The rows of a group lie close to one hidden flat surface of 6 dimensions, which may be shifted away from zero. Surfaces can cross.
In the rows, 128 means zero.
Some rows, each with its group after it:
[202 149  93 106 171  93  86 134 133 113 136 143 102 149]
(2)
[208 130 167  77 133 128 144 152  80 128 120 119 126 128]
(1)
[151 138 200 131  78 134 139 134  97 104 174 100 147 129]
(4)
[124 105 202 159 136 130 122  81 148 114 101 162 123  69]
(1)
[177 103 169 142 153 112 115 111 154  88 156 111 113  79]
(3)
[158 140 160 126 113 140 149 117 104 131 200  92 142 148]
(3)
[107 146  94 118 134 154 173 119  99 186 167 125 137 182]
(3)
[ 82 122 124 132 151 151 159  97 142 157 162  91 140 143]
(0)
[ 79 120 125 121 169 146 161  86 109 179 103 161 116 158]
(1)
[ 80 132  93 138 116 144 105 131 153 157 118 129 150 119]
(1)
[129 139  93 121 157 112  93 116 133 131 104 160 103 150]
(2)
[134 156 104  97  80 148 150 171  76 163 126 125 143 171]
(3)
[ 49 116 137 168  83 130 101 134 141 115  96 129 133 126]
(0)
[148 132 105 112  95 113 141 181 105 112 104 125 117 140]
(4)
[183 144 170 134 131 154 123 102 153 158 183 127 168  66]
(3)
[144 124 206 125  98 140 116 130 122 104 137  80 150  91]
(0)
[178 120  67 132 148 115 121 160 176 124 107 159 123  56]
(3)
[213 149 118  95 164  97  98 134 119 113 152 132 107 147]
(2)
[114 122 136 166 158 126 109  75 175 128 161 149 129 103]
(0)
[ 96 126  96 176 105 114 137 124 166 111 175 136 129 121]
(1)
[ 88 123 190 142 130 151 147  78 108 161 142 134 144 139]
(4)
[112 124 172  89 141 142  82 125 107 140  21 144 139 105]
(4)
[204 145  80  84 163  92  95 149 113 114 111 148  96 156]
(2)
[180 115 128 119 130 116 125 154 154  99 141 100 133  74]
(0)
[112  99 128 143 187 118 152  78 145 136 162 115 103 136]
(3)
[150 110 128 151 151 109 173 104 143 116 158 154 106 116]
(1)
[146 155 115 130 110 125 138 140 130 114 218  75 151 156]
(4)
[103 134 242 105 102 164 111  96  65 150  90 118 149 142]
(1)
[163 148 129 140 130 164 122 111 176 173 162 157 172  48]
(3)
[144 126 117 126 145 121 129 123 127 130 128 143 115 135]
(0)
[178  97 118 104 104 125 176 193 141  94  74 137 130  51]
(2)
[ 89 128 148 150  82 144  77 139 147 124  85 131 153  86]
(1)
[123 154 147 119 184 126  94  61 113 157 157 139 118 184]
(2)
[ 35 129 170 171  99 146  70  99 157 123  75 140 149 104]
(4)
[ 89 141 113 162 110 116  91 119 145 110 134 146 124 144]
(2)
[126 125 122 156 117 127 133 128 151 103 179 100 131 120]
(0)
[ 49 118 129 147 127 155 145  98 128 155 101 150 135 148]
(2)
[162 127  64 135 116  97 124 180 164  99 113 140 121  91]
(4)
[130 148  99  71 144 131 119 156  98 146  86 113 132 168]
(4)
[ 48 122 168 141 154 166 154  67 129 177 152  94 150 143]
(0)

New rows. What belongs after each?
[106 142 109 161 129 144 118 113 174 142 184 110 154 103]
(1)
[140 148 195  82 115 145 111 128  73 140 113  95 153 162]
(4)
[ 92 163 132  92 144 142  50 114 143 137 107  84 168 142]
(4)
[120 149 128 166 105 118 114 112 142 100 222 106 137 155]
(2)
[117 121 119 133 161 143 162 100 154 154 171  92 134 126]
(0)
[176 151 154  63 128 127  82 157 108 114  97  92 150 122]
(4)
[111 127 150 152  93 125 138 134 108 113 147 128 126 152]
(1)
[106 113 197 172  80 121 135 116 112  85 144 142 124 128]
(1)
[190 127 148 113 106 122 156 163 127  92 149 108 139  92]
(2)
[ 66 112 138 145 170 159 158  72 162 170 166  89 149 114]
(0)
[ 71 145 110 103 132 165 120 121  96 195 101 118 152 175]
(1)
[113 125 183 110  98 144 177 127  51 159 120 128 126 182]
(4)
[150 121 118 133 120 107 101 155 154  94  78 156 117  86]
(2)
[127 109 187 125 161 136 129  84 116 139 126 117 118 131]
(3)
[121 136 132 165 136 110  69  96 172 103 140 149 120 108]
(2)
[116 132 113 174 100 142 105 131 177 134 137 148 150  66]
(3)
[ 99 129  91 165 170 120 117  81 158 145 128 192 101 141]
(0)
[181 134  72 130 107 110 138 182 139 101 160 119 123 109]
(3)
[137 128 150 113 121 133 150 131  87 132 149 105 124 163]
(3)
[156 139 173 136 118 142  94 117 156 123 153 107 158  75]
(1)
[124 132 177 149  65 131 125 139 102  97 153 114 140 142]
(1)
[102 123 161 132 115 139 138 114 107 144 101 142 133 134]
(4)
[ 53 121 165 144 133 163 163  74 125 165 136 131 148 144]
(2)
[134 136  92 154  82 125 134 160 137 115 176 118 138 129]
(3)
[173 120 144 102  98 112 128 176  96  98  79 142 113 118]
(1)
[106 135 163 142 132 169 115  87 142 174 123 154 158  91]
(3)
[148 112  91 129 159 113 159 132 148 128 115 164 103 113]
(1)
[ 82 118 120 144 156 142 162  96 146 157 132 148 132 122]
(2)
[151 153 134 147  86 155 113 136 164 150 161 145 174  64]
(3)
[ 68 137 141 149 104 146 138 109 114 135 148 121 137 162]
(2)
[129 140 161  87 136 156 108 124  99 167  78 123 146 128]
(1)
[191 166 123  72 145 178 159 125 100 222 136 150 167 120]
(3)
[132 117 147 126 148 127 170 106 106 141 133 151 111 145]
(1)
[ 60 126 180 154  82 152 125 117 115 122 137  83 150 143]
(0)
[172 164 116  81 117 168 156 146  88 198 134 140 162 137]
(3)
[ 82 127 118 140 185 138 136  69 129 173 112 176 110 162]
(0)
[113 127 123 114 148 147  96 117 147 157  67 149 144  83]
(1)
[142 128 153 101  79 146 188 166  80 118 146  91 144 158]
(2)
[178 105 125 134 188 115 143 105 166 122 161 127 113  91]
(3)
[187 146 150 104 127 140 138 136 114 134 188  89 148 128]
(1)
[102 134 169 110 162 174 143  65 105 205 123 141 147 144]
(3)
[196 128 106  88 185 105  92 131 141 124  74 166 102 102]
(2)
[120 149 159 112  70 152 126 152  81 147 109 117 147 154]
(3)
[117 108 136 143 162 131 122  92 170 139  88 174 122  70]
(1)
[210 153 110 115  99  87  91 178 116  64 170 111 115 146]
(2)
[110 113 118 140 177 124 105  96 153 148  65 194 104  99]
(0)
[ 95 127 177 169  88 151  78 116 158 130  87 163 159  49]
(3)
[ 79 150 172 140  88 165 105 108 115 150 169  91 169 149]
(1)
[148 156  70 108  82 143 145 188 111 160 128 139 150 139]
(3)
[129 115 183 151 161 145 128  65 158 136 169 123 135  87]
(3)
[166 113 111 122 143 112 132 144 149 110  87 162 109  83]
(1)
[121 141 107 155 113 102 104 122 106 113 124 190  89 191]
(0)
[150 140 115 100  89 134  74 184 128 126  58 116 150  83]
(1)
[135 137  39  96 147 108 166 169 119 150 123 135 113 162]
(4)
[182 103  65 109 176 119 183 150 170 129 104 155 117  68]
(2)
[159 137 134 111  99 106  91 167 104  89  92 135 118 132]
(2)
[158 146 176 121 100 155 127 125 108 143 161 113 152 121]
(3)
[124 100 146 142 178 119 138  86 141 119 156 118 107 124]
(3)
[106 118 178 136 158 141 162  67 109 156 138 151 124 141]
(1)
[ 88 138 220 120  90 164 102 112  80 149  82 118 154 137]
(1)
[ 93 147 176 140  73 154 104 127 112 132 149  96 163 136]
(1)
[141 111 142 104 151 119 183 118  80 129  96 166  91 161]
(1)
[167 111 124 110 156 124 204 123 100 159 122 163 108 124]
(4)
[158 140 178 105 109 142 138 126  83 142 152 103 140 148]
(3)
[ 72  99  52 187 149 108 127 121 194 117 119 155 103  98]
(3)
[ 48 132 118 173  91 112  63 126 145 103  80 158 118 143]
(2)
[100 109 133 136 133 140 141 120 146 130  79 153 131  89]
(2)
[117 140 125 155 136 127 136  96 137 132 188 133 126 160]
(0)
[114 150 118 127  79 114 117 156  89 108 143 108 125 194]
(2)
[184 151 190  78 115 168 142 125  69 170 143 112 160 147]
(3)
[106 124 101 140 183 123 119  82 139 158  86 201  96 144]
(0)
[ 91 143 134 131  62 125 102 166 101 106 106 106 146 164]
(4)
[148 133 196 122 148 156  97  90 142 148 130 120 160  72]
(1)
[ 94 137  87 160  77 133 128 158 132 121 146 128 138 134]
(3)
[128 142  81 149  87 122 103 174 165 105 149 114 147  97]
(1)
[128 112 233 149 138 150  97  71 153 122 134 114 148  61]
(0)
[108 108 196 114 122 153 134 118 118 134  47 151 139  88]
(2)
[ 79 121 140 133 146 141 141  93 114 157  92 156 120 144]
(1)
[177 132 120 113 147 137 138 130 133 148 136 135 133 100]
(3)
[141 144 134 116  89 145 141 152  98 142 146 116 141 153]
(3)
[ 86 145 114 173 113 170 114  93 180 186 146 166 170  68]
(3)
[104 114 162 120 176 157 147  72 128 172 151 108 142 124]
(0)
[ 99 141  92 129 105 116 131 144  80 126 121 154 100 214]
(0)
[149 137 161 158 114 137 110 108 171 113 206  97 159  77]
(1)
